The rows of a group lie close to one hidden flat surface of 5 dimensions, which may be shifted away from zero. Surfaces can cross.
(in the rows, 128 means zero)
Some rows, each with its group after it:
[ 92 127 159 142 149 150 159 108  98] -> (4)
[164 137 120  72 104 141  74  91  78] -> (7)
[154 115  94 179 158  60 100 154 184] -> (5)
[138 117 141 134 119 141 135 134 116] -> (7)
[149 142 178  98 139 171 142 138 107] -> (6)
[101 126 148 104 194 210 121 114  86] -> (3)
[165 106 130 116 100 171 123 160 121] -> (6)
[131 145 143 169 168 191 120  99 146] -> (1)
[181 135  97  90 112 104  79 148 152] -> (6)
[ 88 137 151 155 118 152 167 101 122] -> (1)
[132 134  92 133 110  87 105 117 150] -> (1)
[167 145 113 174 159 142  73  86 156] -> (2)
[148 135  36 125 109  23  56 111 176] -> (3)
[111 140 139  91 177  98 127 135 113] -> (0)
[191  93 117 112  63 124 113 177 124] -> (5)
[117 134 101  49  98 111 118 139 118] -> (2)
[161  70 148 183  86  28 159 187 113] -> (1)
[140 147 129 108  71 143 139 121 143] -> (2)
[134 155 210 142 113 169 191 124 124] -> (6)
[138 143 130  77 117 113 123 136 125] -> (3)
[138 116 127 174  95 151 137 117 137] -> (0)
[117 122 131 157 201 103 104 110 110] -> (3)
[144 106  99 124 103 136 108 143 128] -> (6)
[139 131  78 124  85  98  98 114 152] -> (0)
[122 120 171  83 182 131 146 171  91] -> (5)
[124 126  81 172  89  81 116 110 168] -> (4)
[125 122 157 130 115 160 159 141 118] -> (7)
[159  88  94 111  93 141  95 149  99] -> (2)
[151 137 110  93  76 123 111 120 132] -> (7)
[ 91 125 154  80 142 134 170 157  99] -> (2)
[111 108 110 126 182 105 116 151 122] -> (7)
[114 128 145 160 113 130 157 116 129] -> (1)
[122 124 140 162 126 156 144 121 133] -> (5)
[114 136 119 121 129 127 127 124 135] -> (5)
[126 148 115 120 185 166  85  96 130] -> (1)
[152 130 115 119 102  71 113 133 133] -> (0)
[141 120 141  69  84 156 140 150  96] -> (5)
[150 109 136 143  92 161 139 142 121] -> (5)
[131 133 114 161  79  86 135 111 150] -> (3)
[135 148 166  85 142  42 137 133 102] -> (3)
[121 117 103 142 146 115 107 119 125] -> (6)
[104 137 124 174 123  72 143  98 143] -> (4)
[137 143 147  76 140 107 127 140 114] -> (3)
[122 113 132 109 105 127 143 144 105] -> (7)
[159 121  96 110 165 109  70 140 132] -> (6)
[ 64 141 123 114 101 109 163  93 111] -> (1)
[106 142 107 133  77  97 142 101 143] -> (6)
[153 124 158 170  65 111 169 143 147] -> (0)
[158 121  80 134 118  88  80 133 160] -> (2)
[114 134 132 101 103 159 136 110 102] -> (0)
[151 129  80 128  78  63 112 150 182] -> (2)
[116 133 129  73 132 137 129 139 107] -> (4)
[109 135 145 114  61 163 173 127 122] -> (4)
[ 96 145  80  91 146  62  87  90 120] -> (4)
[136 126 109 140 141 105 103 119 137] -> (1)
[ 89 167 122  39 154  74 138 147 142] -> (0)
[110 137 110 108 150 116 114 119 133] -> (5)
[137  97  99 128 129  87 114 170 134] -> (2)
[123 117 133 112 115 130 139 139 109] -> (7)
[128 129  79  81 144  92  85 134 133] -> (4)
[ 69 145 142 124 150 178 175 130 148] -> (0)
[123 129 120 143 134  88 127 128 140] -> (4)
[127 139 209 131 130 111 187 140  98] -> (3)
[158 164 116  82  26 153 132 117 163] -> (7)

New rows. What belongs after each?
[136 136 125  86 107 101 118 120 105] -> (0)
[ 92 135 119 170 171 135 148 139 179] -> (0)
[145 114 148 132 134 118 144 168 132] -> (5)
[135 121 112  97  64 160 141 150 140] -> (4)
[ 85 160 119  91 125 127 143 106 140] -> (5)
[149 151 104 147 104 125 125 144 209] -> (7)
[112 121 124 120 188 131 117 142 123] -> (7)
[120 110 133 105  87 122 154 152 105] -> (7)
[135 136 147  86  71 132 141 117  94] -> (0)
[ 70 144 105 164  86  92 162  87 158] -> (1)
[118 116 113 116 131 157 121 133 121] -> (4)
[129 135  54  99  63 119  89 101 150] -> (0)
[113 112 110 118 172 156 104 130 109] -> (4)
[143 119 126 149 166  84 103 129 123] -> (0)
[125 131 122  76 149 109  98 112  85] -> (0)
[106 135  91 141 100  89 119  95 143] -> (4)
[ 99 139 115 146  99 108 148 104 146] -> (1)
[120 127 111 123 131 111 121 128 131] -> (4)
[125 112 121 153 147 135 119 126 121] -> (6)
[126 187 122  79  69 117 137 102 170] -> (2)
[138 113 167 170 141 139 144 124 104] -> (0)
[120 155 129 108 142 166 133 133 164] -> (7)
[132 169 103  59 104 153 108 116 159] -> (7)
[151 104 158 165 128 154 120 106  77] -> (0)
[150 142 148  89 174  61 112 152 121] -> (3)
[123 122 137 180 148  95 140 128 144] -> (4)
[120 110 163 117 196 162 130 146  84] -> (5)
[112 151 116 177 113 148 137  92 174] -> (1)
[ 98 141  89 101 166 101  90  93 117] -> (1)
[128 139 117 127 121  84 131 142 159] -> (0)
[108 129  93  84 112 142 111 114 117] -> (4)
[115 115 127 143 112 148 139 122 114] -> (6)
[142 177 152 109 138 211 128 103 160] -> (7)
[118 147 114 139 130 144 121  96 148] -> (1)
[ 68 149 112  99 156 162 149 123 151] -> (0)
[158 134 153  89  98  56 133 143 107] -> (0)
[108 145  76 103 119  47  95  99 140] -> (4)
[145 140 134  77 142  73 124 167 134] -> (4)
[160 117 105  81  90 149 121 181 147] -> (4)
[124 114 103 189 101 189 124  97 139] -> (0)
[133 123 154 126 138 137 151 155 126] -> (4)
[165 114 109 140  82 101 122 160 158] -> (5)
[110 141 154 114 161  81 141 125 113] -> (4)
[121 114 115 156 124  70 128 128 132] -> (1)
[147 107 154 111  92 171 148 153  99] -> (5)
[144 120  91 135  95  66 122 162 173] -> (2)
[169 126 109 128  82  66 104 127 133] -> (0)
[132 149 114  56  79 147 125 131 130] -> (3)
[148 128 110 101  68 114 121 130 129] -> (7)
[132 133 122 116 128  86 123 135 137] -> (0)
[125 114  99 114 119 162 113 141 131] -> (4)
[134 130 154 122  89 134 153 126 109] -> (0)
[ 87 143  99 100  95 177 138 105 137] -> (0)
[148 125 180 167  74 122 187 146 137] -> (0)
[138 124  67 101  89 106  94 137 157] -> (4)
[ 93 146 152 133  80 109 177  99 120] -> (4)
[ 88 142 149 119 182 131 155 139 136] -> (0)
[159 113 138 152  94 130 121 112  99] -> (0)
[187 132 126 104 158 129 101 191 175] -> (3)
[133 126 148 160 136 105 147 141 140] -> (0)
[158 130 124 163  87  94 136 144 173] -> (3)
[115 133 142 161 124 142 151 110 133] -> (1)
[132 130 152 130 161  71 155 181 158] -> (5)
[123 117 102 116 141 100 116 148 137] -> (7)
[131 160 121  17  72 107 127 132 116] -> (3)
[109 134 121 116 128 142 132 117 125] -> (0)
